There are 4 nested groupings, the coarsest first. Each group lies inside one group of the grouping before and may be the whole of it. The rows also spread widely along 11 directions, which tell nothing about the answers.
Known rows, each followed by its group in each grouping:
[ -4   2   1  -8  -9  -6   7   1   7  14  -2  18   6  -8  16 -19  22   3
 -33   2  12 -13   9 -24   2 -32   8   0  16  22  -1  -6  16 -11  -7  18
  26] : Z775 zom Z441 Z152
[ 10   9   4 -24  13   2  -5  21  -8  -6  -3  21  17  -8 -11 -10  -6  10
   8 -22 -77 -21  -8   5   6 -22  18  19   2 -18 -18  -8   3 -18  10  17
  -1] : Z775 pofeb Z253 Z483
[ 23 -13   0 -11 -18   0   6 -24 -47   3  35  12  -5   9  29 -16  27  34
   3  25   5 -10  -2 -44  -7 -16 -44   9  17  22  12 -24  25 -27 -23   2
   1] : Z806 gido Z811 Z534
[ -7   2  10 -19 -14   5   0  15  16   6  -7  34  24 -27  -9 -29   0  15
 -18 -14 -53  -7 -24   0   7 -20  11   1  40   5 -13  -5   8  -9   1  35
  13] : Z775 pofeb Z328 Z631
[  4   2  26   6 -22  25 -14  13  -1   0  21  -3   4  13  -6 -36  40   6
 -10   9  26 -22  -6   3  27  -2  -8   6 -11   5 -32 -17  21   1  -6  -4
  30] : Z775 pofeb Z739 Z193
[ 22  -3  12  26 -11   9  -2  14 -12 -11  -9   0   4 -25 -21  24  12  17
   1  17  -4 -15 -33  10 -22  23  -8  -6 -49   7  -2 -26  -4   4   1  34
  10] : Z775 puza Z427 Z442
[ 20  17 -15 -10   1  -2   4   8  -3  14 -26  19  25 -26 -47  -2 -19  22
  26   5 -68  -1 -36  13  10 -10   4  31  15 -15 -22   9  -5   7  17  18
 -14] : Z775 sagi Z191 Z337
[ 25  14  -3  -6   1  -6 -22  10  20  18   2  -8 -24  17  35 -14  -1   9
  -5  14  -8 -40   5  -1   5 -24  29  21  13  -3 -30  23  -6  -8 -14  11
   2] : Z775 puza Z427 Z15
[ 42 -37   6  43 -39  10  -9  -2  -7  49  -6  25  30 -51 -58 -33  51 -16
   9  17  63   5 -60  -6 -13  -4 -21   1 -39  23  -1   6 -31  13   8  34
  21] : Z806 Zin Z889 Z613
[ 11 -22  13   7 -38 -10 -12  23  35  28 -20  17   6 -31 -13 -33  11 -21
 -21  -3  -5 -23 -43 -17 -28 -26  36 -21   4  20 -21  23 -28   3   3  28
   8] : Z806 Zin Z707 Z227
[-30  32  14  -8 -15   8  -8  24  31  -3 -24  -5   3  10 -11  -4  -8  30
  -8  11 -37 -23   4   9  39 -17  30  10  30 -21 -37 -10  20  23  10   4
  22] : Z775 zom Z888 Z914
[ 25   9  10 -26  22  16   6  11 -49 -23  34   4   7   7   3 -13  16   1
   9 -12 -48 -36  13  -9  11  -2   0  30 -58 -26 -21 -40  12 -28   4 -25
  -6] : Z806 Zin Z150 Z157
[  0  15   4  10 -18   4 -20   9  23  17 -12  -2  -3  -1   3   4   0  38
  11  29 -16 -21  -9   5  24 -18   8  16  25 -12 -15   2  -1  18   1  27
  17] : Z775 pofeb Z253 Z453
[ 30   9 -10 -13  24 -16  15  16 -19  -2 -18  13   7 -15 -15   3   9 -15
 -19  -7 -14  -2  10   3 -20 -11   7  25 -24   6 -18   9   3  -8   7   2
   0] : Z806 gido Z811 Z997
[ 11   4  23  13 -21   9 -16  17   8   0  12 -15 -23  11  27 -11  32   5
 -25  24  43 -21  15  -1   9   2   5   3  -8   7 -29  -5  11   8 -19   1
  31] : Z806 Zin Z889 Z509
[  9 -25  19  10 -22  -5 -20   9 -19 -18   8   6  -5  -5  13  21   6  26
  21  -3 -59 -32 -30 -32 -38 -11   6 -27 -18   4  15 -28  -4 -28  -8  37
  -4] : Z775 sagi Z191 Z428
[ 27  18 -10  -8   4   1  26   3  -3   4   1  17  -1 -36  12   1  -5  20
 -40  23  -3   2 -12  11 -10  15 -17  18  10  28  -6  -7  14   0 -14  25
   9] : Z775 zom Z722 Z577
[-22  10  16 -20 -17  -4   4  17  17  -6  -5   8  -2  14  15 -28  14   0
 -43  -5  -2 -12  11 -18   6 -29  19 -10  39  21 -29  -3  36  -5  -9   0
  26] : Z775 zom Z441 Z433
[  8 -16  10 -13  10 -34  -3  23 -38 -30 -22  11   3  27  -1  12  20 -15
   0 -33 -40  -2  21 -43 -54 -41  13 -14 -14   7  -7  -8  20 -33  -1   1
   1] : Z806 Zin Z889 Z509
[ 17  12   3  -2  -4  -7   9  10 -22 -21  -1  -9  -5  12  -4  18  -2  16
   3  16 -29 -26 -17 -18 -29   6  -9  -2 -34  12 -19 -22  17  -6  -3  -7
  -9] : Z775 pofeb Z328 Z631
[ 46  37  -7 -11  19  14   9  12 -21  -4   4   6  -1  11 -14 -20  10  22
 -11  21  12  30  10  52  29  25 -38  62  28   3 -49  17  37  10 -14  -4
  13] : Z775 pofeb Z739 Z193
[ 23  11 -11 -11  19  -9  20  10  -9   4 -14  15  14 -29 -12   6   5  -6
 -18   0 -23 -12   5  -3 -12 -11  11  23 -34  -2  -8  -8  -7  -3  11   8
   3] : Z806 Zin Z707 Z227
[  5  12   0 -13 -14  -6 -14   6   9  10  -5   7  -2  14  10 -13  -9  31
  13  11 -46 -21 -13 -12   6 -28   9  12  41  -4 -22   8   8  -6  -6  14
  -1] : Z775 pofeb Z328 Z631
[ 14 -10   9   0 -20  -8 -13  13  10  14  -9   6   2  10  -8 -36  26 -20
 -14  -7  18 -22 -20 -19 -19 -31  18 -10   4  24 -29  18   5 -12  -7   6
  10] : Z775 puza Z427 Z442
[ 39 -29   7  -5  -6  -6 -15   1 -36  10  17  24   2   3   5 -29  37  -3
   5 -12   3  -3  -5 -19 -20 -26 -14   9   4  15  -1   7   3 -33 -14  18
   6] : Z806 gido Z811 Z534
[-25   6  20   2 -23 -20  -6  21  22 -20 -18 -18 -22  30  27   3  26  -5
 -47   5  25 -15  26 -30 -22 -28  23 -31  23  34 -25   2  38   0 -19  -1
  30] : Z775 sagi Z191 Z428
[-11  -3  10   7 -18  -4  -3  10  12   1 -14   5   8 -19  -6   6  14   8
 -11   3 -18 -26 -12 -21  -9 -20  19 -15 -10   9  -1 -16   1  -2   4  23
  16] : Z775 sagi Z191 Z337
[ 16   5  14   8   9   5 -17  21  -4  -4  -3   0   1   9  -6  -2  30  -2
  -3  -5   7 -13  15  15   9 -12   8  18 -23  -8 -21  -3   9  -2   1  13
  26] : Z775 pofeb Z253 Z453
[ 12  -7  10  11 -23  -9 -17  16  -3  -2 -19   5  -4  -1  -3  15  -2  32
  19  15 -41  -3 -19  -9 -18 -11   3  -2  18  -9  -6  -1  -6   4  -3  34
   2] : Z806 Zin Z707 Z227
[  8 -10   5   6 -25   8  -8  -4 -10  31  -5  22  22  -8 -25 -34  36  16
  11  12  19  10 -12 -14  23 -30 -17  19  27  -3  -7  -2   6   4   2  18
  22] : Z806 Zin Z150 Z157
[ -1  -7  22   1 -12   5 -12  23 -13  -4 -12   8  17   4 -34 -16  29  -7
  10 -13 -17 -12  -6  -9   5 -22  14   4 -22 -17 -25 -14   5  -1  14   1
  15] : Z806 Zin Z150 Z157
[ 41  27 -17  17  -9  -2   7   1   2  13 -15 -17 -15  -8  -9  20 -17  31
   7  55   7 -17 -33  13 -10  22 -14  24 -15  10 -28   9  -3  24  -7   9
 -11] : Z775 puza Z427 Z442
[ 15  -4  -1   9 -29  12   8 -16   8  27  23   9   2 -40  15 -14  17  19
 -19  34  18 -33 -32 -23   3  -1 -11  -1 -10  29   9 -19  -7  -2 -11  23
  12] : Z775 sagi Z191 Z337

New rows. What belongs after each?
[ -5   6 -16   8 -29   2  11 -22  16  45 -10  10  23 -29 -23 -19  18  17
   0  35  20 -24 -27 -34  21 -34  -5   8   7  15   1  -8  -3  14  10   8
  12] : Z775 sagi Z191 Z337
[ 13 -23   9  -4 -14   1  -8   1 -19  10   8  32  13 -24   9 -14  21  19
   4  -7 -31  -3 -13 -24  -9 -26  -6   2  14  -1  17 -16  -5 -25  -7  42
  11] : Z806 Zin Z150 Z157
[-12  -7  18 -17 -31  -4 -12  14  -9  -2  -9   7   9  24 -20 -32  14  10
  11  -6 -35 -15 -15 -29   5 -37   9  -8  32  -3 -31  -2  21  -6   4 -11
   2] : Z806 gido Z811 Z534
[ 17  -4  -3  12  -7  -6  -5   1  -9  29 -18  10  15  -5 -26 -13  36  -3
   7  11  32   0   4 -14   6 -32  -3  22 -12  -2 -10   5  -3   6   8   8
  20] : Z806 Zin Z150 Z157
[ 13  24 -24 -13   0   8  -1 -28   2  55  15   1   5   3  11 -32  21  25
  13  41  25 -39  21 -24  61 -46  -2  56   9 -19 -12   2  -5   7   7 -19
  10] : Z806 gido Z811 Z997
[ 41 -21  35  14 -12  17 -28  31 -21 -21  18  11 -11  -6   6 -10  27  12
  -1  -6 -12   8 -14  33 -12  27 -10   6  -6  -4 -18  -5   0 -11 -21  40
  19] : Z806 Zin Z707 Z227
[ 25  23 -20  12 -23  15   6 -21   5  44   2  -6  11 -19 -31 -15   2  33
  26  57  14 -27 -40  -3  36  -2 -17  38  -7  -2 -22   0  -9  27   9  -6
  -5] : Z775 sagi Z191 Z337
[ 13   6   4  -9   6  -5  -9  17 -12   5 -13   4   8  11 -22 -15  18  -5
   8  -7 -17 -17   8  -4   9 -28  16  23 -12 -15 -30   6   4  -3  12  -9
   5] : Z806 gido Z811 Z997
[ 46 -21   6  21 -35  10 -25  -4 -26  26  17   4   5  14 -30 -32  23  16
  54  23   1 -24 -61 -18 -10  -9 -26   9 -19   6 -20   5 -11  -8  -2   5
 -11] : Z775 pofeb Z739 Z193
[ 48 -10  11   2  -5   9 -40  21  -7   3  17  15 -12  -3  18  -7  -9  32
  36  -3 -72 -22 -31  23  -7   1   7  22  11 -20 -13  13 -22 -23 -13  50
  -8] : Z775 pofeb Z739 Z193
[ 18   0   9   8 -12 -11  -9   7 -21  -5   0 -17 -21  36  14   0  29   5
   0  20  30 -13  17 -27 -17 -18  -7   5 -12   9 -23  -1  19  -3 -14 -14
  10] : Z806 Zin Z150 Z157
[ -8 -11  24 -11 -30  -1   3  10  -9 -18  20   5 -11   2  39 -12  20  11
 -35   4 -10 -23   0 -43 -22 -12   0 -28  11  26  -5 -30  24 -20 -22   6
  17] : Z806 Zin Z889 Z509
[ 34 -27  -4   5  -3   4 -16 -10 -19  47   9  33  29 -13 -27 -48  47 -13
  21 -14  23 -14 -19 -19   6 -48  -4  22 -16   5   4   7 -15 -24   7  23
  15] : Z775 zom Z722 Z577
[-21   8   1  26 -20  12  -7 -13  34  47  -8  -8  14 -12  -7 -16  51   0
 -19  32  80 -46  12 -27  43 -42  17   7 -36   2  -1 -21  -5  19  13   6
  47] : Z775 puza Z427 Z15
[  6  41 -10 -23  34  14  27  -2 -32   2   8  -4  23   8 -23 -15  32  -6
 -10   9  17 -21  46  -4  52 -15  -5  57 -54 -25 -34 -34  29   6  20 -52
  18] : Z806 Zin Z889 Z509
[  2  28   3  -4   8   4  16  25   9  -1 -29   4  15  -7 -38 -13  17 -10
 -34   2  18   8   7  26  16  -2   8  22  -5   8 -42   2  27  21  11  -5
  26] : Z775 zom Z722 Z577
[  5  -1   0   2  -3   9 -12  -1  20  36   2  28  19 -31   8 -24  30  12
 -16   2  12 -11   7   4  32 -36   6  23  21  -1   7   0  -6  -4   0  44
  38] : Z775 pofeb Z253 Z453
[ 49  -4   9  15 -10   8 -21   9 -24   8  16 -10 -18  14   3 -11  21   9
  22  24  15 -18 -12   5  -4   7 -11  25 -27  -7 -29   6  -6  -1 -12   0
   0] : Z806 Zin Z150 Z157
[  6  25   3 -28   0   9  -3   5 -14  -9  20  -4  -3  33  15 -22  -1  26
  11   9 -46 -36   6 -14  25 -19   0  26  11 -14 -35 -15  27 -14  -4 -23
  -4] : Z775 pofeb Z739 Z193
[ 21   5  15  12 -12  20  -1  20  -1  -1   4   1   1 -35 -17   2   9  12
 -10  19 -10 -22 -26  24   8  27   2  12 -39  -6 -20 -17 -11  15   7  17
  11] : Z806 gido Z811 Z997
[ -9  13   8  20   7  15  -9  -3 -11  -2   7  -9   6  -6   9  38  28  38
  14  25   0 -40  25 -12  29 -14  -3  17 -56 -26  20 -55   2   4  11  21
  33] : Z775 pofeb Z253 Z453
[ -2  -4  16  18  -9  -2 -13   7   2   2   4 -16  -7  15  13   7  41  -5
 -10  11  36 -44  15 -30  -6 -27  12 -10 -51  10  -4 -22   5  -3   1   1
  29] : Z775 pofeb Z253 Z453
[ 30  -6 -19   6 -33  -8   5  -8  14  52  -4   7   6 -40 -13 -17 -14   0
  15  35 -19 -55 -63 -43 -22 -23  18   2 -31  11 -10   8 -45   6  12   4
 -24] : Z806 Zin Z889 Z509
[ 22   7  -6  -9  -5  -1  16  13  11  15 -10  21  12 -45 -10 -11  -7   4
 -24  10 -29  -9 -24   6  -8   0  10  15  -1   6 -14   2 -14   5   4  22
   1] : Z806 Zin Z707 Z227
[ -9  24   3   1 -12  -8  -1  13  16   1 -22 -11 -15   9  19  14   3  28
 -21  32   6  -5  25  -6  12 -15   9  14  29  -3 -21   0  18  20  -8   7
  23] : Z806 Zin Z150 Z157
[-19   2  17 -29  10 -16   4  14 -20 -33   5   5 -11  28  51   4  25   4
 -37 -20 -23 -15  58 -43 -14 -41  14  -8  13   5  -1 -28  39 -33 -16  -2
  24] : Z806 Zin Z150 Z157
[ 81 -16  12  30   0  10 -33  26   9  24  21  -1 -32 -22  18 -19  22 -22
 -11  10  41 -27 -30  45 -26  27  15  20 -49  18 -28  38 -39  -6 -22  40
  10] : Z775 zom Z722 Z577
[-21  -6   1  -5 -22  -1   9   5  23  32 -23  30  34 -51 -23 -18  12   2
 -16  -1 -26 -22 -20 -30  10 -43  26  -4   2  -4   7 -16 -17   4  22  30
  18] : Z806 Zin Z150 Z157
[-31  26  16  -7 -13  19   9  12  25   3  -6  11  15 -15  -2 -18  21  26
 -43  10  12  -4  17  12  50  -9   5  12  33   1 -18 -25  33  18   0  16
  47] : Z775 zom Z888 Z914
[ 29   3  12   3  -2  22   3   9 -21  -9  25   7   1 -23   1   1   6  22
  -1  13 -25 -26 -27  12   0  24 -11  13 -40  -1  -7 -33   1  -9  -4  19
   4] : Z775 zom Z722 Z577
[ 11  -9  -7  32  -9   2 -18 -11   8  54 -19  12  23 -15 -31 -10  46   7
  22  18  51 -16  -3 -13  25 -47   3  24 -24  -7  11   0 -20  10  17  31
  34] : Z775 zom Z722 Z577
[ -7  -4  -4 -20 -39   6 -15 -25  -5  44  21  10  12  19   5 -52  14  34
  37  25 -23 -47 -20 -60  40 -63  -2  15  41 -14 -10  -7   1 -10   5 -16
  -6] : Z806 gido Z811 Z997
[-17  24  -8 -37  23 -16  16   3  -4 -14  -4   3   5  10  24   4   5  -1
 -27 -14 -44 -36  42 -36   4 -46  29  10  -4   0  -9 -20  26 -24   3 -16
   7] : Z775 sagi Z191 Z337
[ -7   9 -18  -1  -4  -8  24 -14  -3  28 -17  12  34 -19 -33  -5  21   0
  -4  14   9 -28  -9 -44   4 -45  -2   7 -32  12   4 -23   5   4  24  -7
  10] : Z775 pofeb Z253 Z453
[ 50 -28   8  35 -29   9 -28  -1 -15  30  16   5   1  -8 -19 -16  30   8
  38  21  18 -30 -55 -12 -21  -4 -16   3 -45  11  -3   3 -29  -8  -2  28
   1] : Z775 pofeb Z739 Z193
